The rows come from 4 hidden closed curves, with some noise, and rows from the same curve form a group. Each curve winds through 6 dimensions. The rows are also pushed far along 4 directions, which tell nothing about the answers.
Known rows, each followed by its group:
[-13   5  -3 -11  -1  -4  -3  13   2  19  -5 -13  -9  -2   6   9]
J812
[-15  11  -4  -1   2  -5   0   3   5   8  -6   2   5 -18   9  -8]
J306
[ -2   7  -6  -7   3   2   5   4   5  13  -9 -14 -13  -2   3  -4]
J840
[-15   0   0 -12  -5 -11  -6   3  10  20  -7 -12 -11  -3  -5   2]
J812
[ 13  -9  -3  -8  13   6   3  -6 -16 -13   3  -3  -3  22 -12   7]
J306
[  5  -5   9  -1   5  13   0 -14   0   1 -17 -23 -20  14 -18   4]
J16
[ -6  -8  -3 -14 -14 -23 -13   7   4   4  -3  -3  -3  13 -21   2]
J812
[ -3  -8   5  -9   4  -9  -9  -6  -7 -10  -4 -11  -6   8 -27   0]
J812
[  3 -20  -5 -37  -6 -20  -9   4  -1  13  17  24   9   0  17  12]
J16
[-10  20   6  41   1   6  10 -13   7  -8  -8 -15 -12  -5 -20 -21]
J306
[  0   5  -3   7 -12 -17 -13   3  -2 -18  -7  -4  10  10 -34 -11]
J840
[  6 -12  -6 -26 -18  -8  -9  14   5   9  19  11   7   6  14  15]
J812
[-24  15   2  14 -10 -14  -7  15   2   5  -9  11   9 -25  -3 -10]
J306
[  6   0   2  -4   6  -3   1  -9 -11  -6   5  -1  -6   4  -8   0]
J16
[  8   0   0   9  14  16  13 -16   5   7 -12 -17 -19   8   5  -5]
J812
[ 13   4   4  12   9   9   7 -11 -17 -21   9   3   2  -2   0  -7]
J16
[ 19  -8  13  -5   4   7   1 -15 -20 -20  -6   4  -7  16 -18  11]
J840
[  1  14   6  23  11  11   9  -9  -3  -8 -24  -8  -9  -7 -14 -11]
J306
[ 23  -5   9   6  -4   8  -9 -20 -17 -30   6  -7  11   3  -9 -13]
J840
[ -7   4   1  -1 -16 -13  -8   8   7   3   8   5   8 -26  11 -14]
J840
[  2  12   0  12  -4   6  10  11   4   5 -10 -11 -12   1  -6   2]
J812
[  2   4   5  19  13  15  15   0   2   0  -8  -4 -12 -15   9  -8]
J840
[  3   7   0   8  17  11  13   4   1   3 -21 -17 -23  -3 -15  -5]
J16
[-13   2   4   2  -3  -5 -11  -1  -6  -2   2   0   6  -9  -4  -5]
J306
[  8 -14  -1 -16 -12  -8 -15  -5   0  -9  13  17  26   5   6   4]
J840
[ 19  -5   9   9 -12   6  -7 -15 -16 -24  14   6  15   9   2  -3]
J812
[  5  -3   8   7  -7  -8  -7  -6  -7 -21  -4   0   0   0 -31 -10]
J16
[  9 -17   0 -19  10   9  -1  -8  -6   9   5  -3  -5  12  15  12]
J306
[ -9 -12 -13 -21   7  -8  -2  13   9  20  -1  -5  -6   9   4   5]
J16
[ 17 -19   2 -21  20  11   1  -2 -14   0 -15  -3 -12  20  -8  16]
J306
[-11   4   6   1   0  -7  -3   3   2   6 -17 -10 -11  -8 -16   0]
J812
[  8   3   3  24  10  11  11  -8 -10 -18   2  17   6  -3   8 -11]
J306
[-10  -2   2  -1 -14 -13 -12  -7   2  -6  19  21  23 -13  10  -7]
J840
[ 5  3 -9  0 -4  2  1  1  5 -1 11 11 17 -6 21 -7]
J840
[-12   8  -5  -5  -4  -3   7   7  13  19   0   1 -10  -7  10   2]
J16
[-11   9   6  18 -13  -1  -4  -2   6   4  -1   6   9 -13  15  -5]
J16
[  4 -10   1 -17   7   3   3  -4   0   8   5   9  -4  -9  24   5]
J812
[ 22 -11  12  -4  -5   0  -7 -15 -26 -28  18  14  14   4   7   2]
J812
[ -6   5  -9   3   7  -2   7   7  -1   3   7  16  10 -11  22  -6]
J306
[-21  12   2  -1 -22 -20 -15  11   7   8   3  -3   4 -15  -9  -2]
J306
[ 16  -1   2   8  10  18   8  -1  -2  -5 -12  -9  -8  -2   2  -4]
J840
[ -6  17   6  24 -10   5   0   2   4   3  -7 -10   0  -9   5  -7]
J812
[  8 -12   4 -13  12   3  -3  -2  -5   5 -12  -8 -10  -2  -8   3]
J16
[ -7  -4  -5 -17  11   7   8  15   8  27  -9   9  -9 -12  26  10]
J306
[ 15 -21   5 -23   8   9  -5 -12  -7   2  -3  -6  -9  15   4  11]
J812
[  4  -2  -2  11   1 -10  -2  -3 -10 -14  -3   4   6  17 -17  -2]
J16
[ 26 -11  -4 -13   9  12   6 -12 -13 -13  13   1   1  12  13   0]
J840
[  9  -2   3   4   2  -8  -5 -10 -19 -27  17   4   6   1 -18 -12]
J16
[ -4  -7  -7  -2   6 -10  -1  -1   3   5  -5   1  -1  10  -6  -3]
J16
[ 15 -12  14  -5   1   5  -3 -16 -20 -18  19  14   3  -5  10   3]
J840
[ -6  -4 -13 -11  -2  -5   6   8  13  24  16  10   4  -5  34   3]
J306
[ 24 -13   1 -16   9  10   8   3 -12  -9   7  13  -2   5  14  10]
J840

New rows. What belongs after each?
[ -5  -2   4   3 -11  -1  -4  -3   3   4   6  13  10  -7  19   2]
J16
[ -4   6  -7 -13   9   4   6   0  10  18  -6  -7  -5  -7  17   1]
J306
[-12   9   6  14 -12 -25 -12  -2  -5  -8  -8   2   6  -8 -28 -12]
J16
[ -5   4  -7   4   1   1   3   0  12   9   6   0   4 -18  21 -14]
J840
[ 19 -11   8 -14  -9  -4 -10 -22 -14 -22  13  15  13   9  -3   2]
J840
[  4  -5   0  -8  11   7   3 -14   4   6 -21 -17 -15  22 -19   8]
J840
[ -9   4  -6   2  -9 -19  -9  -2   2   1  14  12  25 -13  16 -12]
J306
[ 11  -6   4 -11   9  16   8  -4  -2   7  -8   9  -4   5  14  18]
J840
[ -3  -5  -9 -10   7  -9  -1   3  -2   3  -3   6   6   1   2  -3]
J306
[  9  -7  -7 -10  -6 -16  -6  -1  -4 -10  13   7  12  14  -8   0]
J306
[  1  -5   0  -8 -10 -21 -13  -4  -1 -12   1  -8   0  16 -36  -3]
J306
[-12  15   0  11   2  -6  -2  -4   0  -3  -4   3  11 -18   1 -15]
J306
[ -7   1  -2   9 -10 -15  -3   8   7   5  -4   2  -1   3 -13  -3]
J306
[ -7  -5 -13 -16 -10 -10  -4  15   9  17   9  -1   0  13   7   7]
J812
[  3  -2   1  -3  13  13   5   1   1   8 -19 -12 -12  16 -10  15]
J840
[ -9  11   4  23  -9 -15  -5   2   2  -4 -15  -2   6  -7 -19 -14]
J306
[  6   2  -2  15  13  28  16 -15  13   4   8  -7  -7  -2  26  -9]
J812
[ -7   2  -5   3  17  15  13   8  11  23 -16 -12 -17  -4  11   6]
J840
[-16   7  -8  -1   2   0   0  19  23  26 -25 -17  -8  -8  -2  -1]
J840
[  6 -12  -1 -16  11   1  -6  -9 -14  -9   4   5   5   8  -3   2]
J306
[ -1   7   0   1   0   5   2  -4  -9  -7  17  13  13 -15  22  -4]
J306
[ 21 -15  -2 -26   1   0   3  -4 -10  -1  18  12  -1  11  19  14]
J812
[ -2 -10  -1 -11   5  11  -3   5   3  10   6  -3  -1  -9  20   1]
J16
[-21  17  -7  16 -13 -24  -7   6   6   5   3   4  20 -19   3 -17]
J306
[  3  -2 -11  -9   9   8  13   4   4  18  11   0  -8   5  33   7]
J812
[  0 -12  -7 -26   2  -6  -2  25   1  14   5  14   1  -6  17  11]
J16
[  0  -2  -3  -5  -9 -15 -10   4 -13  -8  10   3   7  12  -7   3]
J812
[  8   2   1  12   6  14   8 -23  -3  -6  11 -11  -4   7  11  -9]
J812
[ 12  -4   0 -10   0  12   3   4   2   7 -12 -20 -18  22 -13  15]
J812
[ 16  -6   6  -9   2  12   4  -4 -10  -4   7   2  -3   0  14  11]
J812
[  3   5   9  15   2  18   5 -22  -2  -1   5 -11  -2  -9  21  -8]
J812
[ -4  -5  -7 -15  -4 -10  -1  13  15   8   0  -4  -9   5 -15   6]
J812
[ -5   0   5  -9 -16 -14 -16   5  -7   3   2  -3   4   1  -4   4]
J812
[-12   6   1  -7 -13 -10 -10   5  -1   1  10   2   5 -10  -2   0]
J306
[ -4   7   0  -6   6   4   0   5  -7   1  -8 -11  -6   2  -9   6]
J306
[ -3   5  -7   1 -10 -16  -3   8   4   0   2  -2   5   5 -13  -3]
J306
[ -9   1  -4 -15  -7   0   0  15   8  24  11   9   0 -14  31  12]
J306
[ 14  -9   6  14   1  12  -7 -20 -12 -24   6  -4   7  16  -6  -7]
J812
[ -3   8   0  18   1  -8   5  -6   1  -8 -13  -7  -8   8 -27 -11]
J16
[-10   9   3  -3 -16 -16 -11   4   2   2  -7  -6  -2 -10 -15  -6]
J840
[ 10  -4   4  -7  -5  -2  -5  -6  -2  -5  -4  -9  -5   9 -15   4]
J306
[-22   9   4  14 -11 -12 -10   3  13  16 -16  -4   3 -14  -1  -5]
J16
[-2  0 -1 -9  7  5  4 11 -3  9  0 -2 -5 -5  9 11]
J812
[  1 -12  -6 -36 -11 -24 -16  22  -3   7  -3   6   8  10 -11  18]
J306
[ 10 -11  -3  -7   7   0   3  -8  -1 -13   5  -7  -8  20 -20   0]
J812
[ -9  14   4  27  -4  -6   6  -3   2 -10  -3  14   8 -13  -5 -12]
J840
[ -4  -7  -7 -28   1  -6  -3   9  -1   6   8   6  -1   3   2   9]
J306
[ -2  -8   1 -21  -8 -13 -13  18   2   8 -17 -13 -11   0 -22   5]
J840
[  2  -1  -1 -15   0   0  -4   2 -11  -8  13   8   8  -1   7   5]
J306
[ 11 -13  -2  -1  -1  -3  -1  -4 -10 -13  22  14   7  13   5   1]
J306
[ -8   1  -3 -14   2  -7  -2   5   9  20 -14  -5  -3  -8   6   3]
J306
[ -6  -3   5  -3  -1   5  -5  -1   7  13 -18 -18 -11  11  -8   9]
J16
[  0  10   1   6   6   6   7   9  -5   1 -13   0  -4  -6   0   0]
J306
[  7   5  -6   5  13  27  19   1   7  13   3  -7 -10   1  31   4]
J812
[-13   8  -6  -2   1   0   3  13   7  31 -20 -20 -18   6   9   6]
J812
[ -7   5  -2   1  -8 -10  -7   1   1   6   2  -7   6  -1  -1  -1]
J306
[ -7 -10 -13 -19  -2 -10  -1  15  15  21  -6  -2 -10  13   0   8]
J812
[  9  -4  -1 -15   7  -5  -7   1 -17 -15  -8  -7   2  20 -27   6]
J306
[ 17 -15  -3 -19  13   8   1  -7 -17  -7  10  14  13   5  21   7]
J306
[-13  21  -1  30  -6  -2  -3   3   6  -5 -10  -7  12 -13  -9 -18]
J840
[  2  -3  -6 -15  13  10   6   4  -4  13   3  13   6 -11  36   6]
J306
[ -9   5   3  -5   3   1  -3   2  -3   3  -3   3   2 -13   4  -1]
J306
